There are 3 ways to turn a row about zero (a turn may also mirror it). The second row of each pair is the first, turned, with some noise. The first 27 pairs use one turn. New pairs use 3 turns, one after the other, and a turn may come again.
Some pairs, each with its turns in order after it:
[-6, 37, 17, 35, 37, -16, 3, 22]
[-32, 36, 7, -15, -13, -20, -1, -46] => j93

[-45, 40, 4, 26, -19, 34, 25, -24]
[0, 27, 18, -42, 39, 33, -37, -20] => j157

[33, -28, -32, -21, -32, -27, -43, -16]
[21, 18, 12, -37, -1, 51, 47, -9] => j861

[-43, -27, 33, -21, 27, -7, -37, 10]
[24, -27, -9, -6, -58, 3, 26, -27] => j93

[-14, -36, 9, 43, 17, -35, 10, -22]
[-33, 0, -30, 46, 4, 18, 27, 11] => j861

[39, 19, 18, -35, 3, 23, 46, -5]
[16, 51, 40, 23, 4, -26, -3, 10] => j157

[-7, -32, -47, -15, -37, -1, 32, -12]
[35, -16, -20, 37, 45, 5, -17, 18] => j93

[29, 8, 0, -43, 32, 26, 22, 21]
[20, 15, 42, 41, -11, -21, -12, 31] => j157

[-45, 9, 0, 8, 6, -3, -34, -34]
[-22, -25, 7, -22, -11, 32, -17, -41] => j157

[37, -2, 9, 43, 35, -7, -36, 37]
[-60, -8, -21, -37, -20, -33, -4, -14] => j93

[26, -45, -28, 44, -7, 15, 14, -11]
[-33, -21, -46, 18, 44, -10, 10, 21] => j93

[-11, -46, -4, 31, 11, 21, -8, -9]
[-32, -26, -10, 20, 34, 18, 8, -1] => j157

[-43, -24, -27, 47, 31, -20, -22, 36]
[-3, -55, -57, 12, -1, 37, -29, 10] => j157

[-33, 5, 3, -28, 46, 25, -14, -37]
[40, 8, 23, -4, -17, -28, 53, 3] => j93

[-42, -27, -3, -10, 14, 19, -15, 4]
[6, -29, -6, 22, -30, 18, -6, -27] => j861

[31, 46, 42, -13, 26, -17, 0, 34]
[75, 4, 21, 22, -21, -13, 0, -10] => j157

[17, 15, 28, 27, -9, -29, 9, 19]
[-38, 25, -2, 3, -16, 17, -21, -15] => j93

[9, -42, -30, -25, -41, 6, -11, -22]
[31, 11, -24, -26, 6, 39, 29, -38] => j861

[-39, -14, -39, 42, -46, -6, -20, 16]
[16, -20, -49, -23, 41, 30, -14, -38] => j93

[-15, -15, -34, 0, -3, -24, 14, -6]
[15, 6, 3, 30, 23, 21, 17, -16] => j861

[22, -30, -29, 2, -16, -4, -17, -28]
[-41, 4, -14, -2, -12, 7, 39, 10] => j157

[-21, 42, 1, 28, -9, -39, -39, -30]
[-36, 47, 39, 21, -29, -7, 34, -9] => j861

[-44, 29, 28, -28, -46, -29, -40, -24]
[4, -17, 14, -72, -29, -17, -1, -54] => j157

[43, -45, -35, 17, 47, -4, -29, 2]
[33, -22, -8, 8, -15, 43, 37, 58] => j861

[-2, -14, -8, 7, -46, 7, -11, -26]
[3, 18, -21, -18, -5, 0, 29, -37] => j861

[-8, -3, -5, -45, 12, 17, -45, -21]
[40, -17, 15, -30, -27, -9, 19, 25] => j93

[-11, -30, -20, 22, -18, -3, 11, 45]
[7, -43, 5, 11, 36, -8, 29, -17] => j861

New pairs, each followed by its turns in order:
[34, 6, -9, 36, -32, 21, -25, 27]
[-33, -14, 21, -10, 26, 10, 51, -5] => j93 j861 j157

[-11, -23, 14, -13, -24, -1, -43, -32]
[-20, -48, -9, 12, -21, 23, 5, 24] => j93 j93 j861

[37, 2, 21, -44, -24, -22, 12, 32]
[1, -51, -3, -44, -7, 33, 13, 23] => j861 j861 j93

[-35, -37, 21, 34, 13, 45, 33, -42]
[2, -5, -50, 1, -77, -10, 27, -13] => j157 j157 j861

[14, 10, 43, -7, 23, 36, -37, 1]
[45, -31, -12, -7, 24, -22, -23, -28] => j157 j861 j93

[-43, -44, -40, -46, 24, 33, 31, -24]
[35, 17, -39, -19, 25, -1, -8, -80] => j93 j93 j93

[36, -18, -19, -14, -24, -10, 21, 12]
[-20, -33, 0, -33, -9, -6, -18, 8] => j861 j861 j93

[-41, 4, -46, -46, 33, 27, -31, 40]
[-21, 8, -51, 48, 45, -8, -43, 23] => j861 j157 j861

[-25, 30, 2, 7, 7, 27, -9, -21]
[14, 27, 14, -8, -1, -8, -35, -26] => j861 j861 j157

[-21, 36, -38, -39, -10, 38, -4, -43]
[-4, 17, 63, -13, 50, -33, 26, 2] => j157 j93 j157

[-18, 1, -6, 3, -47, -29, 40, 45]
[-3, -4, -3, 14, 43, 55, -45, 8] => j93 j861 j93

[-20, -44, -35, -45, 10, -31, -33, 41]
[22, -12, -12, 55, 43, 14, -33, -52] => j861 j157 j157

[-46, -2, 33, -23, 3, 11, -22, 10]
[-38, -3, 27, -27, 21, 10, -20, 31] => j157 j861 j157

[25, 9, 0, 22, -16, -35, 30, -10]
[15, 8, 26, -33, -6, -38, -4, -16] => j157 j157 j861

[34, 19, -18, 2, -11, 24, -10, 29]
[-8, -10, -27, -29, -7, 38, -10, -18] => j861 j93 j93

[37, 41, 34, -26, -9, 35, -24, -27]
[-38, -6, 16, -34, 11, 43, 7, 51] => j93 j157 j861

[21, 6, -5, 40, -6, 30, 38, 0]
[-23, -15, 1, 11, -15, -14, 55, -6] => j93 j861 j861

[9, -44, 17, 7, -38, -22, 18, -33]
[-28, 60, -8, -27, 3, -20, -15, 23] => j157 j93 j93

[29, -16, -24, 7, 19, 33, 14, -22]
[13, -24, 25, -8, 38, -34, 4, 1] => j861 j157 j861

[-47, 43, 1, 43, 7, 38, -27, 8]
[24, -54, -4, -14, 10, 20, -40, 56] => j157 j861 j93

[-8, 42, 10, -37, 45, -45, -43, 22]
[15, -34, 33, 35, 23, 62, 43, 18] => j861 j93 j93

[40, 40, 0, -37, 46, -2, 30, -42]
[2, 23, 62, 18, 6, -22, 12, 63] => j157 j157 j93

[40, 14, 45, -10, -13, 18, 21, -24]
[19, 3, -56, 17, -41, 10, 6, -10] => j93 j861 j93

[44, -32, -16, -30, -7, 21, -4, -20]
[-23, -25, -14, 44, 32, -25, -6, 3] => j93 j861 j157

[8, 29, -13, -22, -22, 1, -27, -3]
[6, -26, 1, -11, 12, -34, 15, 4] => j93 j93 j157

[16, -28, -31, -37, 3, 36, 21, -23]
[-1, -37, -24, 34, 30, -17, -27, 30] => j93 j861 j157

[-9, -32, -24, 9, 44, -22, 33, 26]
[29, -45, -21, 27, -8, -16, 14, 26] => j861 j157 j861

[25, 37, -6, 41, 37, -18, 23, -19]
[19, 6, 50, 12, -37, -32, 6, -28] => j157 j93 j93

[-8, -37, 11, 32, -11, -30, 44, -6]
[-17, -14, 17, -53, 17, 30, 11, 25] => j157 j157 j157

[26, -32, -34, -15, 32, -14, 8, -39]
[18, 23, 28, -6, 20, -37, 45, 25] => j157 j93 j93

